Each new row is followed by what is left after taking away its nearest point in the smallest flat space through zero that holds the last named rows.

q841, 5 rows:
-1	-17	31	57	-44	0	9	14
18	-17	49	34	-39	7	40	32
-24	-3	-18	18	24	-29	6	27
7	17	-24	45	-36	-31	-5	-16
21	18	-55	32	-16	-16	-20	60
New rows:
-9	0	-29	-62	-30	-9	-4	-19 -> -24	-18	-11	-30	-36	-12	3	7
12	13	-2	24	12	17	62	-11 -> 1	8	-17	24	17	34	23	-10
-7	-47	-11	-2	49	7	-40	23 -> 25	-28	-2	5	12	-11	-6	-6

q826, 5 rows:
-13	-17	-21	30	22	-22	59	-14
18	-9	29	-40	-7	-13	-4	-15
-24	-21	51	-58	-15	34	-15	5
-10	-13	-20	68	-40	-31	39	23
-48	-2	-38	48	-16	15	49	0
New rows:
22	9	-25	9	6	10	-3	-20 -> 12	-11	-2	4	-2	12	1	-5
52	-29	-16	-27	-2	36	11	1 -> 44	-30	-24	-7	-9	37	16	11
10	-62	16	-1	-48	-10	16	5 -> 14	-31	-17	1	-5	13	-7	-7
4	1	8	-51	45	36	-2	-2 -> 11	2	-6	-7	-1	8	11	12

q599:
13	-39	16	18	23	-41	-29	-12
-20	-43	0	-17	-8	-11	-2	7
26	-36	-15	31	13	-30	32	-7
-34	-21	6	4	-53	-4	2	15
27	-57	-26	17	34	-39	59	-10
New rows:
-35	2	-44	-19	-26	-19	-48	12 -> -14	17	-50	-4	-2	-31	-17	0
-11	4	-59	-15	-11	-45	-6	-5 -> -7	20	-55	-13	-10	-38	-19	-6
8	-18	-8	26	-5	45	-27	-76 -> -17	-17	-2	11	-7	34	0	-78

q752, 5 rows:
35	-10	7	11	-7	-28	-7	-36
-14	-10	-20	-14	7	-16	-8	13
-29	36	-49	-8	-23	1	-16	-2
-1	44	-16	-16	2	-10	-14	-38
5	54	0	-45	-36	13	-31	-6
New rows:
3	11	50	-51	14	24	29	2 -> -4	-6	-2	-15	-11	-2	25	-9
25	15	32	-1	-4	-15	-41	-26 -> -9	3	11	15	5	-2	-26	3
-26	51	-2	-55	31	34	18	-13 -> 5	-8	-9	-14	-4	8	18	-8

q945 (5 x 8):
-40	25	-32	-11	13	-36	-8	31
18	13	12	-25	-22	23	-27	36
11	40	13	-65	14	-18	-12	-12
2	-9	14	-21	10	-11	38	23
37	-10	-19	5	-46	11	22	-12
New rows:
-35	16	-31	-21	30	-24	22	-3 -> -6	0	-11	-7	6	17	5	-2
-41	25	27	24	-30	10	-24	-34 -> -34	19	29	4	-35	0	12	-9
-41	-25	-41	-1	18	35	29	41 -> -15	-8	-29	-22	16	43	9	-6
-41	-24	14	12	-28	42	13	10 -> -39	0	6	-16	-22	22	11	-13
-10	-24	-30	12	-32	-24	-7	14 -> -2	-22	5	-7	-9	-17	-12	-2

q557:
28	-3	-25	-4	27	-8	-15	0
8	-89	-33	23	-11	-20	-42	-66
-24	-39	4	16	-9	43	-35	-89
6	-4	-10	43	48	32	-31	-63
-3	-23	7	34	-7	-22	-46	-43
New rows:
9	-30	7	-15	33	42	-1	-21 -> 6	-17	25	-6	14	4	-4	8
-1	14	-32	-31	-31	-35	16	-1 -> -8	23	-25	-1	-10	-17	15	-22
41	30	-34	28	28	1	-28	-34 -> 12	16	-17	9	-20	0	8	-11

q975:
-10	-5	-6	8	-37	11	38	-29
14	32	3	-17	-41	11	-52	-31
38	2	-65	-44	-24	29	-14	-25
47	-36	-26	29	-48	32	3	31
-7	-55	50	-36	-41	38	21	-30
New rows:
-33	30	-5	34	-4	0	19	11 -> -16	8	-3	-2	-1	19	-1	12
28	-5	3	-35	-50	0	24	28 -> 10	19	9	-29	-22	-23	20	29
-46	-32	-30	21	10	-24	-19	6 -> -40	-35	-25	9	-8	-13	-30	-6
-17	-26	-51	-34	-17	4	5	22 -> -34	-8	-15	-13	-21	-11	-10	22
0	-13	-2	13	-7	-16	-9	-6 -> -1	-15	-5	4	-1	-15	-8	-9

q702, 5 rows:
34	9	-28	24	23	-10	-5	-62
20	24	-1	-6	-8	-3	14	-11
-4	-21	-53	12	-5	-26	18	4
-12	23	-26	-13	12	-5	5	-16
-38	6	6	-32	14	-6	23	57
New rows:
31	-27	-8	-13	-27	-20	-23	4 -> 17	-8	-3	-29	1	-17	-22	3
10	-36	4	-3	-24	-14	32	0 -> -7	-17	9	-15	-3	-2	16	-18
-17	1	11	34	16	41	-10	28 -> -2	18	-11	32	5	30	7	15
1	9	42	9	-33	19	24	-12 -> -18	-3	11	13	-4	6	25	-15

q787, 5 rows:
10	-11	-15	-73	-16	-25	21	19
-28	-31	18	7	28	5	-37	-11
-12	-8	-25	-26	8	0	26	-6
-9	20	5	-19	-2	17	9	-19
12	42	-38	31	-50	0	-25	-12
New rows:
-17	17	-16	-17	11	41	-17	-16 -> 8	3	-9	-5	9	20	-9	15
6	-23	22	-3	4	7	-11	26 -> -1	-5	-2	-1	-5	17	-1	10
-8	-25	30	20	-15	16	56	16 -> -21	-22	12	7	-37	11	15	3

q572 (5 x 8):
-49	25	1	-8	-11	10	23	24
-36	9	-14	-26	-31	3	26	32
-2	-25	-30	-45	-49	-14	-24	22
35	-29	-14	-30	1	-5	30	7
-1	26	-21	21	-10	19	44	-5
New rows:
31	34	-42	54	12	-39	33	-2 -> 1	19	-30	7	24	-45	-2	17
17	-1	49	-16	38	-40	-54	60 -> 26	32	-9	2	13	-6	-13	42
2	15	-6	3	-31	19	-3	-1 -> 7	4	12	-5	-8	14	-2	1

q799, 5 rows:
-23	-15	10	-6	-4	-4	4	13
28	37	-49	53	53	-34	34	32
-5	7	39	-37	56	-27	-21	-3
27	-23	-50	15	-1	2	-11	-16
4	-6	-17	28	-20	6	3	31
New rows:
-42	42	-26	-27	-11	41	-22	16 -> -36	34	-41	-26	9	29	-26	15
-42	-27	17	-11	-10	37	14	18 -> -3	-4	-2	-1	18	31	5	5
31	20	-27	10	-22	-31	-30	24 -> -2	15	-11	-13	-23	-34	-10	2
30	27	-42	13	-43	6	-22	-3 -> -9	16	-15	-13	-14	-18	-12	3
-11	7	-20	-37	40	-43	-24	-16 -> -11	18	-17	-13	-12	-15	-14	4

q936, 5 rows:
-4	-38	-8	-19	32	17	-14	20
-8	20	24	6	29	35	-18	43
60	28	11	-3	59	-15	-67	-2
34	10	-24	-4	36	33	-4	15
-14	43	25	6	14	-17	-16	-15
New rows:
-56	3	17	-7	10	-4	-1	-7 -> -2	0	-2	2	-1	2	-3	-1
18	18	-29	-58	-4	-32	46	5 -> 10	18	4	-51	-3	-29	22	33
8	-3	-14	28	22	3	-36	29 -> -12	-1	-22	27	3	-8	-12	6
-52	-25	9	-36	0	5	-32	-28 -> -4	4	-2	-15	-18	24	-23	-16

q43, 5 rows:
-44	-10	15	-10	15	-6	11	22
-31	-21	-32	-21	-19	7	61	-7
-8	-3	-1	17	14	31	30	-41
-30	-5	19	21	44	18	2	-14
14	-18	10	9	-11	15	50	-5
New rows:
-7	-4	4	-9	-62	-12	-24	-62 -> -11	-39	11	12	-21	-21	-16	-25
28	21	2	0	29	16	-1	-14 -> 11	15	-2	-18	18	4	9	5
17	-12	-2	-34	9	-15	-17	-15 -> 11	-17	10	-29	14	-8	-2	-16
9	-19	4	54	28	13	35	-11 -> -6	8	-3	17	-6	-9	3	1
36	9	6	-11	1	-3	3	-62 -> 9	-9	10	-21	14	-24	4	-20
-62	-22	-15	-1	-22	-32	0	-5 -> -14	-18	5	25	-21	-22	-8	-15

q928 (5 x 8):
-39	-12	18	6	46	5	-15	-10
25	-75	-15	15	-14	22	-46	-2
-7	10	-11	0	31	2	-7	-17
-4	3	19	-7	28	-57	-21	-67
-33	-8	-29	-4	12	-23	-12	-29
New rows:
-31	23	-1	-13	-39	20	16	31 -> -6	9	5	-9	-11	12	-14	-7
22	15	5	-32	-22	27	42	8 -> -1	-12	4	-28	-1	16	18	-16
29	25	17	-11	-4	16	35	-4 -> -1	-8	2	-8	-1	11	16	-13
18	-32	17	33	-3	-2	-24	37 -> 4	5	-6	23	8	-21	-9	20
17	-7	-40	-39	-29	33	-38	-10 -> -8	11	8	-41	-13	19	-24	-7

q300 (5 x 8):
-14	20	-22	-11	5	4	-4	-40
53	-45	-17	15	26	53	8	43
-8	47	-26	-5	13	22	-21	63
27	40	-10	71	-16	-26	19	36
9	-56	-46	-6	2	43	-38	13
New rows:
2	-13	-32	4	-6	19	41	20 -> -18	-8	-19	-9	-15	2	36	10
3	19	48	-17	11	17	0	-24 -> 7	9	19	10	-5	16	-20	-8
16	6	24	-10	13	4	-9	26 -> 11	4	6	0	4	-3	-14	-4
19	37	-4	29	13	26	-47	-7 -> 15	12	29	16	7	13	-41	-13
21	18	1	-6	31	-19	13	11 -> 10	-3	-9	-8	17	-23	-6	2
22	29	-29	-5	31	11	-2	-49 -> 14	3	3	-3	9	-10	-15	-3

q312, 5 rows:
26	65	-30	-2	-42	27	34	4
17	15	21	-47	-51	-11	6	-76
52	0	-1	-23	50	-7	37	-11
-21	11	-71	-14	-53	3	-5	-26
0	-13	28	33	-26	7	-13	-19
New rows:
17	-43	-29	-20	1	34	-15	13 -> 19	-24	1	-24	-11	38	-14	15
-29	-32	-18	-19	4	23	5	-8 -> -13	-14	4	-10	1	32	16	-2
11	37	22	-35	-27	-36	30	8 -> 3	-4	1	7	-14	-35	16	11

q952, 5 rows:
-2	-20	1	-4	1	14	-12	-37
-10	-71	11	12	32	62	-38	3
13	-27	30	7	27	4	-6	-33
-52	-35	8	-30	30	-23	-4	-53
4	-27	-5	-5	19	14	27	-28
New rows:
5	2	55	-49	16	-5	-1	7 -> 9	5	26	-51	-7	18	4	8
19	-3	-38	39	-15	-24	-11	14 -> 7	-20	-30	32	2	-29	-9	-2
2	-24	-17	-20	-5	0	8	68 -> 17	-20	0	-22	-12	-13	-3	8

q993:
-8	15	48	-8	4	-52	18	21
1	17	-11	31	3	-44	24	13
7	24	19	16	7	12	9	35
-17	34	48	-4	-4	-27	29	35
26	27	-11	-31	-33	17	35	-28
New rows:
3	18	-19	8	0	14	62	9 -> -2	-18	-1	-5	18	6	26	2
42	-14	-25	6	-7	5	8	-1 -> 3	-14	-2	-2	-9	0	7	11
-18	-21	16	0	30	2	4	-21 -> -5	-4	8	7	24	8	20	-17
-9	-23	7	-17	-17	-15	-21	-46 -> 0	5	9	13	-10	0	-8	-10

q414 (5 x 8):
36	16	-41	26	7	-11	-35	1
-11	1	2	-38	20	16	-31	-41
39	36	-4	-52	19	-30	-14	8
-49	-15	2	-24	18	-10	-16	30
-15	30	2	37	5	21	-14	31
New rows:
8	62	-15	-5	-5	4	-5	62 -> -4	5	-19	-12	-17	12	4	4
3	7	-7	-8	-30	14	5	52 -> 6	-5	-13	-18	-28	24	-7	15
-26	34	26	-8	16	-17	21	1 -> -14	14	0	11	11	-22	9	-16

q124 (5 x 8):
37	48	-35	-51	-32	12	-3	20
13	51	47	-14	-34	-39	-24	9
8	32	41	12	-29	-42	-37	2
8	89	39	3	-12	9	-36	1
45	75	-2	-18	-2	-17	-15	2
New rows:
-43	-7	2	-16	-53	41	3	35 -> -5	6	-5	10	-2	-4	9	12
-8	-14	-11	-19	7	8	-19	19 -> -5	-4	1	-13	17	-2	-18	14
-12	-21	20	-8	-47	8	3	-8 -> 10	-2	4	3	-12	6	8	-20
-4	-6	-58	19	-14	76	-6	-30 -> 5	1	1	3	-17	4	11	-30
-20	-10	7	-17	-1	15	23	-15 -> -3	1	-2	-3	-6	-1	1	-18
7	-11	-35	11	22	70	8	-1 -> 15	-6	9	3	-2	8	1	3
